The rows come from 5 hidden closed curves, with some noise, and rows from the same curve form a group. Each curve winds through 6 dimensions. The rows are also pushed far along 4 directions, which tell nothing about the answers.
Known rows, each followed by its group:
[ 25  45  29 -35  41 -18  46  17  -4  46   1 -59  31  18 -21 -18  -4 -28
  11] -> U
[-22  10  22  49 -23 -19  -6   5   9 -31  11  -5   3  60  14  44   7   3
   2] -> R
[ 14 -86   7  25 -19  56  16 -28  20  -2  18  45  18  40 -33  37  -4 -25
 -66] -> U
[  2  57  -4  -8  -7 -25  46  25  -3  39  10  33  43  -7  15 -35  27  -8
  15] -> Y
[ 13   4  46   7  24  12 -68 -21  12 -33   1 -25 -19  55  -7  26 -22  14
 -32] -> M
[ -2  -6   3 -18   0  -7   0 -27  10 -26 -16 -23 -18   2 -19   1 -38  38
  13] -> Q
[-32  17   2  43 -14 -15 -64   3  -3 -63  -8 -13 -39  13  42  30 -18  36
  16] -> M
[-35  40 -10   8   9  15   6  21 -12 -34 -10  -8   1 -37  29 -13   1  -6
  55] -> R
[-26 -35 -20  38 -20  28 -18 -12   0 -63   0   2 -36  11  14  30 -50  30
   3] -> R
[-44  14 -59  19 -44  17  21  30 -31 -27   2  45  -2 -64  35 -52  10 -18
  35] -> U
[  7  73   8   1  22 -29   5  41 -17  29  13  -5  23   2  32  -4  16  -3
  22] -> Q
[-22  44  38  43  -8 -50 -27  -3  13 -41 -18 -57  -2  66  23  37  13   3
  36] -> U
[ 12 -49 -15  32 -10  47 -11   8 -19   5  12  18   6  -3   4  15  -4 -46
 -43] -> R
[-51   4 -22  65 -41   5 -22  -8   9 -79  11  18 -34  12  47  35 -28  51
   1] -> R
[ 26  -7  -7   4  -2   2 -24   4 -18  15   4 -11  -3  -3  15   0 -19 -12
 -42] -> Y
[-50   3 -47  28 -28  30  15  27 -21 -40  -6  40  -5 -60  34 -20   3  -8
  52] -> R
[ 63  -2  20 -67  34 -14  -8  18 -27  72  11  -5  11  21 -56 -35  -4 -28
 -16] -> M
[-29 -25 -19   5 -31  13 -18  -9  -3 -33 -13  31 -22 -36  -4 -20   2  10
   5] -> Y
[-23 -46 -44  81 -47  44   8   8  -8 -40  15  61   9  14  41  48  -7 -18
   1] -> M
[ 14 -22  45   0  18 -12 -63 -43  21 -25 -27 -77 -28  21 -12  41  10   1
 -30] -> Q
[-28  40  -7  30  -9 -13 -39  27 -20 -38   2   1 -19  -4  45  10  -4  15
  30] -> M
[ 33  33   4 -22  27 -24  -6  22 -23  25   5 -10  13  24   2   3  -4  -8
  33] -> M
[-10 -29  -3  42 -41  23  -7  26 -26  -4  14  46  17  14   2   6  10 -46
 -32] -> Y
[-35 -21 -24  49 -48   3  18 -13  20 -36  14  43  -7  14  18  21   3  32
  -5] -> R
[ -4 -11  12  40   5   5  19  40  -1  45  28  14  20  21   9  35  37 -37
 -17] -> Q
[ 17  26  12 -43  12  12  -4 -21  -3 -16  -1 -17   6  -2 -11 -43 -25   1
 -28] -> Y
[-46  65 -20  -8   2  17  22  15  -5 -33  -4  20   8 -64  35 -46  20   5
  51] -> M
[-21 -11 -10  28 -32  24   5   2  -5 -22   9  38  15   6   6 -10  19 -29
  -3] -> U
[-24  49   0  -2  -9 -17   4 -17   1 -45 -32 -52  -6 -39  25 -11 -14  21
  22] -> Q
[ -6  -4  -9  53 -29 -24  36  44 -18  36  12 -10  29  15  23  34  36 -54
  -5] -> R
[ 29   9 -11 -78  40   1   1   1 -19  18  -5 -22 -11 -44 -18 -32 -23  11
  13] -> U
[ -4  24  34  14  26 -24 -19  -1  22  -4   3 -28 -11  43   7  42   4  30
  14] -> Q
[ 38  27  20 -59  46 -18 -24  22 -29  40   2 -45 -12  -3 -28 -33 -28  -2
  -5] -> M
[-44  16 -10  44 -20 -15  11   2  11 -49 -11  -6 -11   6  35  31  -7  31
  51] -> M
[ 15  39  40 -24  26 -18 -11   8  -5   6   0 -24  13  34 -19  -1   5  -7
  10] -> Q
[ 13 -12 -22 -57  43  44  -9 -49   8 -32 -19 -41 -38 -59 -13 -31 -54  39
   7] -> M
[-12  82   3  -3  17 -41  14  41 -21  -2   1 -33  10   7  34  -6  -8   8
  61] -> U
[ 32 -25  -4 -15 -12   8  -3   4 -22  27   7  28  18  11 -28 -12   3 -31
 -23] -> Q
[-19  17  16  17   7  24  -9 -28  29 -47   1  -2  -5  24  11  12 -15  29
  -7] -> U
[-55 -11 -30  38 -30  25  -8 -10  16 -81   2  50 -23 -23  45  36 -16  54
  21] -> U
[ 11 -32 -29 -16  -1  18   0 -30   2 -10  -6  -7 -25 -10 -14 -26 -46  21
  -7] -> U
[ 11 -45 -11  -8  13  51 -18 -47  21 -23  -4 -11 -24 -23  -2   2 -30  17
 -54] -> U
[ 16  31  47   2  35  -4  -1  10   2  21  -1 -60  22  30  -3  19  15 -39
 -17] -> M
[-16  34 -28  10  -5   4 -17   3  -2 -28   4  42  -6 -16  39  -8   0  30
  36] -> M
[  7 -33 -29 -21   3  39 -39 -46   4 -42 -10 -12 -47 -40   5 -22 -68  46
 -46] -> Y
[-16 -14 -45  37 -44  30  42  35 -33  -2  22  64  20 -19  20  -9 -24 -14
  -4] -> Q
[-41  53   9  43  -4 -24  20 -11  35 -28 -16 -39   2 -17  53  27  15  34
  20] -> Q
[ 32 -94  -3  26 -12  36 -10 -10  -6  22  -2   4  10  21 -27  36   7 -61
 -47] -> R
[-37  -8 -23  26 -34  -2   6 -28  27 -43   3  28 -22  -4  16   7  -2  50
   7] -> R
[ -5  -1   5  34 -21  31  17  18 -11   3  21  38  31  20   4  -3  -4 -30
 -38] -> Y
[ 13  62  14 -32  28   2  -3   8  -6  13   9   2  15 -10   8 -40  -5   9
  -7] -> Y
[ -5 -21  -9 -17 -12  -6 -10 -26   9 -21 -18  -7 -26 -17 -13 -10 -22  32
   3] -> Y
[ -2 -83   2  13 -21  24 -28 -46  16 -44 -11 -23 -37  21 -33  31 -28   8
 -41] -> R
[ -8  80   4 -17  30 -16  15  28  -6   0  11  -4  16 -11  36  -7   0  19
  37] -> U
[-31  54   4  34 -34 -23   8  13  -2 -37   1  11  24  25  43   1  10  -3
   7] -> Y
[-24  47   9  58  -3 -31   5   9  23  -6   0 -18   7  16  58  48  19  25
  13] -> Q
[ -7  52  11 -34  38  10 -20 -23  15 -36  -1 -14 -19 -10   5 -26 -26  51
  19] -> R
[ -9 -28  11  12 -25  24  -7   5 -11 -20   5  32   6  19 -23  -4  -5 -20
 -20] -> Y
[-20  61 -15 -22   6  10  44   6  -2  -5   3  23  16 -45  12 -48 -11  25
  28] -> Q
[ 20 -17  29 -46  30  17 -31 -29   7 -12  -8 -13 -26  14 -53 -15 -44  33
 -11] -> Y

New rows. What belongs after each?
[-17  42  50  14  23 -18 -36 -31  39 -50 -16 -43 -12  51   7  34   4  37
  22] -> M
[ -5  15 -27  27 -36 -13  27   1  -7  -3  -7  19  19 -13  26   2  -5   6
   4] -> Q
[ 40 -38  44  18  -1 -26  -3 -37  28  24 -13 -38  18  79 -34  59   4 -11
 -42] -> Q
[ 45  41  37 -83  56 -36 -31   2 -13  34  -9 -48 -11  11 -44 -38 -12   8
  17] -> M
[  0  36  10   0   2 -29  -1  19 -15  15 -11 -36  18   2  11 -17  38 -45
  20] -> U
[ -2 -28 -45  19 -31  14  34   7 -11  12  11  36   6  -6   5 -21 -19  -7
   0] -> U
[-24  39  24  29  -2 -22  14  27  -1 -11  -2 -25  26  12  29  32  38 -28
  21] -> U
[-24 -46 -36  36 -32  28  -3  -3  -5 -28  -9  29 -13 -31  16  10   3 -11
  13] -> R
[-37   6 -32   9 -11  17   4  13 -14 -33 -15  11  -9 -54  23 -18   3  -4
  48] -> R
[-16 -14 -22  42 -28  13  34  41 -16  46  10  44  24 -43  17  -4  37 -40
 -14] -> Y
[-36 -19 -24  28 -50  19  23  -5   8 -20   2  67  11 -21   4 -20  19  -4
  -6] -> Y
[ 30  12  13 -25  21 -15  30   5  -4  56  -5 -46  28  -3 -16 -19  27 -47
  -9] -> U
[ 31 -26  -8 -17  22  51  29  17 -20  39  15  19  26  -6 -28 -18 -18 -46
 -15] -> R
[ -8  10  12  12 -13  15  16  16  -7  -2  12  33  32  23  -5  -5  26 -37
  -1] -> U
[  9 -23  -8   2   7  31  -7 -21  12   1  -3  29   5  -3  -4  -2   8  -6
  -3] -> R
[ 17 -30 -11 -27  15  20   2  -3  -5  33   1  11 -15 -35 -30 -22 -24  16
 -12] -> Y
[  7  30  15  25  -1 -22   8  34 -18  32   1 -35  25   1  26  12  24 -44
 -19] -> Y
[  3  75   9 -10  28 -35  30  34  -5  31   3  -6  29  11  20  -5  17   3
  65] -> R
[-35  25 -13  39 -24 -23   0  30  -7 -13   9  22 -17   2  32   4 -17  38
  21] -> M
[-18  37   4 -51  21  23  -4 -14  -1 -42  -9  -8 -11 -33 -15 -57 -13  17
  29] -> U
[ 23  14  -1 -24  10  -1 -25  20 -28  14   7  20   9   4  -8 -21   9 -24
   9] -> M
[ 17  31   2 -69  41   1  11 -19   8   2  -4 -13  -6 -19 -19 -36 -25  36
  23] -> U
[ 41  -6  19 -15  33   5  34 -11  12  61   3 -45  24   1 -18   8  -1 -22
 -47] -> Q
[-32  37  -1  41 -31 -29  20  27  -4  -3  13  -3  17   5  34  11  44 -17
   6] -> R
[-13   2 -50 -30  -5   9   6   9 -20 -18  -1  29 -21 -62  16 -30 -20  27
  32] -> U
[-37   0 -35  51 -49  20  29   0  -2 -45   4  48   4 -14  33   6 -30  26
   5] -> Q
[-15 -43 -24  58 -49   0 -26  17 -12  -5   6  63  -8   5  15  27  14  -3
  -6] -> Y
[ 11 -30  47  40 -10 -24  -6   6  12  21   2 -27  12  76 -24  52  14 -27
 -34] -> M
[-15  -9   0 -39  12  55 -17 -30   6 -62  -2  19 -22 -19 -25 -35 -38  28
  -2] -> U
[  9  34  12 -46  25  -1  26 -12   3  15  -9 -39  11 -30 -12 -44  -9  -1
 -10] -> Y
[ -4 -62 -14  36 -37  25 -22 -23  -3 -36   2  19 -18  39 -13   8 -30  -8
 -23] -> U
[ -9 -34 -34  40 -46  11 -10 -16  -7 -38  -7  22 -14  -8  21  19 -31  19
 -16] -> Q
[ -6  37  25  13   0 -33  -2 -18   9 -25 -33 -80   2  -1  20  22   4   2
   3] -> Q
[ 26  18  48  24  20 -11 -47   6   1   5   9 -18  14  76   3  42   8 -18
 -25] -> M
[  0  10  20  19  13  13   9   6   7   7  10 -12   9  21   3  11 -11  -4
 -21] -> M
[  8 -71  13  35 -23  11   4  -9   8   7   5   4  -4  47 -31  38 -14 -15
 -40] -> M
[ 46 -28  -8 -24  25  21 -10  -8  -8  28  12  -1   0   4 -10   4 -29  -3
 -39] -> U
[-23  -4 -25  -3  10  41  29  34 -12  16  25  36  -7 -48   2 -24  -3  -2
   4] -> Q
[-30   8   8  30  -7  -7 -18  -8  21 -54  -3   4 -11  14  35  57   2  37
  16] -> U
[ 21 -49  -1 -37  20  32 -17 -28   6   9  -7   1 -34 -22 -46 -16 -46  31
 -25] -> Y
[  0 -12 -26  -5  -8  31  54  38 -20  23  29  73  37 -19   1  -2   7 -24
  -2] -> U
[ 21 -10 -21 -10   0  31  27   0 -14  36  13  14  19 -17 -12 -50  -3 -41
 -28] -> U
[-40  65 -12   0   8   5  22  14   6 -18  -1   6  -4 -55  35 -33 -11  41
  31] -> Y
[ 43 -44  27  14   5  -9 -18 -13   3  37  -8 -32  19  46 -21  44  35 -55
 -34] -> M
[-20  26  19  54 -21 -23  37  47  -8  15  10   0  50  30  30  43  55 -58
  11] -> U
[ 16 -21  -8 -37   6  13  -5 -21  -1  10  -3   1  -8 -22 -27 -29  10  -8
 -11] -> R
[ 12  -8  13  36  -4 -28  22   9   8  25   5 -29  16  48   5  51   8 -12
  -5] -> R
[ -8  67  20   5  10 -23  30  60 -29  29  11 -11  35   5  13 -12  12 -30
  25] -> Y
[  6 -33   1 -37  21  20 -11 -68  33 -26 -32 -53 -38 -47 -23 -13 -27  40
 -26] -> Q
[  8  61  -7 -43  26  -7  12  11  -6  12  13  15   5 -13   1 -43  -9  30
  29] -> R
[  6 -28  -9   9  -4  43 -38 -30  11 -22   6  31 -21 -14   5  -8 -26  24
 -51] -> Y
[ -5  -9 -25 -28   2  24  19 -15   6 -18   6  36  -9 -16 -10 -19 -34  38
  15] -> U
[ 25   0   7   0  10 -11  32  22 -17  55   0 -42  25 -13  -1   5  14 -46
 -24] -> Q
[-26  61  55  33  15 -42 -33 -20  41 -47 -16 -44  -5  65  25  46  20  38
  37] -> M
[ 22 -37 -15 -26  -2  42  10   8 -25  27  13  32  15 -24 -33 -38  10 -51
 -32] -> R
[ -4 -17  33  39  -8  -5 -30 -22  13 -38  -9 -41  -7  71  -5  41 -11  -8
 -13] -> U
[-27  24 -33  -6  -2  39  41  32 -10  11  29  70  13 -53  14 -45   6   4
  15] -> Q
[ 13 -46  18  11  -5  26 -28 -19   2 -27  11  -5 -13  53 -31  29 -30  -4
 -38] -> R
[-10  -5 -31   3 -31   9  40  33 -30  22  28  34  15 -25  -2 -31  16 -33
 -17] -> R
[  4  10  14  -7   5 -18 -58 -10  -2 -26  -8  -6 -23  22   0   6  -3  18
  13] -> M
[ -2  -2  38  -3  20   0 -12 -17  15 -29 -13 -59  -3  22 -10  30  -3  -8
  -7] -> U
[  4  64  16 -21  37 -25 -18  10   2  24  -8 -31  -6 -34  19 -19  13  21
  16] -> Y
[-7 47 -2 14  3  3 18 21 -3  9 20 35 26 12 23 -7 15 -1 13] -> R
[ -2 -41 -13  30 -16  62  -6 -12   1 -20  23  53   4  11  -1   4 -14 -13
 -45] -> R
[-62  24 -12  66 -34  20  -1 -15  30 -77   2  39  -7  10  53  18   1  39
  19] -> U
[-25  49  15   5  -1 -42 -22  -8  17 -26 -18 -28  -7  -3  25   5  44  17
  39] -> R
[-32  25 -36  -5  -4  -1  37  10  -4 -23   1   3 -17 -41  20 -21 -30  41
  47] -> R
[ 24  -2   2 -27  11  37 -14 -19  -4  -9  11  16  -2  10 -17 -28 -47  13
 -44] -> Y
[  3 -65 -31  14 -19  29   0 -12  -5  -1  -9  20 -10 -23  -5   5  -2 -19
  -6] -> R
[ -9  -8   4   3   3  17 -42 -22   2 -42 -17 -47 -36 -25  13   2 -31  17
 -30] -> Y
[ -4  43  14 -12  13 -29 -27 -17  11 -10 -22 -44 -11 -25  23 -12  16  17
   4] -> Y
[-18 -39  -9  23  -7   7 -19 -31  18 -58 -11 -26 -39   8  11  43 -46  45
  -2] -> U
[ -1  57  37  18  15 -19   0  23   4  28  -1 -24  32   5  19   4  45 -30
  -9] -> Y
[  2  15  51  36  -2 -30 -27   8  12   0   0  -9  13  76  -7  48  18  -1
   3] -> Y
[ 31 -24   6 -13  11  -8 -33  13 -24  28   0 -10 -15   5 -21   7 -19  -8
 -16] -> Y
[  6 -23 -10  -8   4  32  -4  10 -10   3  23  47  -7   6 -19  -9 -23   8
  -9] -> Q
[ 34  11  26  23  22   1   7  38 -21  55  15 -25  42  33   8  27  29 -72
 -26] -> R
[  2 -41  -3   9 -18  10  21   1  -7  10   4  -5   6   8 -25   7   7 -34
 -20] -> R
[  0 -28  39  -1  10  -5 -23 -42  25 -43 -24 -64 -22  47 -29  36 -20   8
  -7] -> U
